The groups are shells around one centre, one inside the other: the same stretched ball of 4 dimensions in 7 sizes.
Some rows, each with its group after it:
[ 28  17 -22 -13 -37  15 -47 -41]  (5)
[ 31   1  -6 -23 -22  22 -25 -34]  (3)
[ 67 -21  18  -1  22  21 -47 -50]  (3)
[ 24 -23  21 -20   5   4 -58 -37]  (2)
[ 36  -1   3  -6  -3  19 -56 -45]  (0)
[ 61 -31  38  -9  42  40 -26 -43]  (2)
[ 49 -51  33 -33  14  -4 -27 -31]  (1)
[ 47 -29  20 -13  11   1 -56 -43]  (6)
[ 61 -14  19  -3  23  37 -33 -47]  (0)
[ 38 -14  -9 -27 -35 -15 -44 -36]  (4)
[ 72 -30  20  -9  19  18 -32 -46]  (1)
[ 44 -11 -15 -29 -40  -8 -28 -34]  (1)
[ 36  22 -22  -5 -29  27 -43 -44]  (2)
[ 28  22 -20  -9 -30  26 -44 -42]  (2)
[ 30   4 -16 -23 -37   6 -36 -35]  (0)
[ 30 -12  20 -16  12  31 -37 -37]  (4)
[ 30 -22  10 -32 -13   5 -28 -29]  (5)
[ 59  -2 -17 -16 -29   9 -26 -42]  (2)
[ 40 -43  28 -29   7  -9 -44 -34]  (5)
[ 57   1  -8  -6 -12  20 -38 -47]  (4)
[ 16   4  11  -9   4  31 -56 -40]  (3)
[ 37   3 -14 -23 -32  15 -23 -34]  (3)
[ 50  -3 -24 -18 -44 -14 -45 -42]  (6)
[ 57   3 -20 -15 -33  12 -24 -42]  (3)
[ 20 -20   5 -33 -24  -9 -42 -29]  (5)
[ 37 -13  -9 -32 -36  -6 -27 -31]  (1)
[ 57 -34  11 -24  -6  -9 -36 -38]  (4)
[ 41 -21  23 -19  15  29 -26 -35]  (0)
[ 56 -35  21 -25   8  11 -20 -35]  (0)
[ 35  -7 -23 -30 -54 -23 -42 -34]  (6)
[ 47 -12   1 -10 -10  -2 -58 -46]  (6)
[ 34 -39  31 -29  12   2 -39 -32]  (4)
[ 52  16 -27  -6 -35  16 -40 -47]  (6)
[ 53 -18  -8 -27 -30  -8 -27 -36]  (5)
[ 30   9 -21 -14 -39  -1 -56 -42]  (1)

New rows, each followed by its group:
[ 28  -4 -10 -30 -35   6 -26 -30]  (3)
[ 45  10 -19  -5 -27  10 -52 -47]  (1)
[ 38  -3 -15 -16 -33 -12 -60 -43]  (3)
[ 74 -31   7 -15  -2  -3 -34 -44]  (3)
[ 43   4 -27 -24 -50  -2 -28 -36]  (3)
[ 45  -8 -10 -26 -30   7 -20 -34]  (6)
[ 18 -12  21 -19   8  23 -47 -35]  (1)
[ 54 -51  31 -27  13 -10 -39 -36]  (2)
[ 39 -38  26 -32   6   5 -24 -30]  (5)
[ 28 -26  29 -26  14  22 -32 -31]  (1)
[ 25 -28  13 -29 -12 -14 -54 -33]  (2)
[ 15 -31  26 -31   2  -2 -50 -29]  (3)
[ 18  12 -15 -20 -35  14 -42 -35]  (2)
[ 22  -4  -3 -27 -26  10 -34 -31]  (1)
[ 49   0  15   6  23  42 -52 -51]  (3)
[ 55 -15   0 -22 -14  13 -19 -37]  (1)
[ 41  -1  12  -5  12  39 -40 -44]  (4)
[ 46 -51  23 -37  -4 -24 -38 -31]  (3)
[ 65 -23  -2 -16 -15  -9 -41 -44]  (6)
[ 17  14   1  -7  -6  33 -55 -41]  (3)
[ 31  -8 -14 -27 -41 -15 -46 -35]  (0)
[ 63 -24   3 -14  -9  -7 -45 -45]  (6)
[ 39  -9   3 -22 -11  20 -24 -35]  (5)
[ 32   7  -1 -11  -9  32 -37 -40]  (0)
[ 59   5   1   1   7  46 -29 -48]  (3)
[ 50 -34   4 -34 -22 -18 -28 -32]  (1)
[ 65 -22  -8 -18 -24 -13 -39 -43]  (3)
[ 60 -20  22  -8  25  36 -27 -44]  (0)
[ 55 -50  36 -29  22   7 -23 -33]  (1)
[ 29  13 -12 -10 -23  21 -47 -42]  (4)
[ 31 -23  26 -16  16  16 -50 -38]  (4)
[ 61 -39  19 -24   5  -1 -28 -37]  (4)
[ 40  22 -21   0 -25  24 -53 -49]  (6)
[ 65 -23  19  -8  19  27 -29 -45]  (4)
[ 37 -16  22 -16  15  34 -28 -36]  (5)
[ 58 -34  10 -29  -8  -2 -19 -34]  (1)
[ 75 -36  21 -14  17  14 -24 -43]  (2)
[ 28  22  -9   0 -11  38 -53 -46]  (3)
[ 43 -38  15 -29  -9 -21 -49 -36]  (6)
[ 40 -23   5 -21 -15 -15 -57 -39]  (6)
[ 21 -39  22 -39  -8 -16 -43 -27]  (3)
[ 42   0 -25 -18 -47 -16 -53 -42]  (3)
[ 38 -51  28 -37   1 -20 -41 -30]  (3)
[ 54 -49  27 -30   8 -12 -36 -35]  (1)
[ 31 -20   0 -30 -27 -15 -45 -33]  (4)
[ 45 -18  15 -10   9  12 -52 -44]  (4)
[ 34 -22   2 -28 -23 -16 -49 -35]  (0)
[ 55 -30  35  -7  37  28 -42 -45]  (5)
[ 40 -32   4 -32 -24 -25 -45 -33]  (2)
[ 56 -17  21  -8  23  38 -27 -43]  (0)
[ 45   5 -31 -18 -53 -14 -46 -42]  (3)
[ 23   0   3 -17 -10  23 -42 -37]  (4)
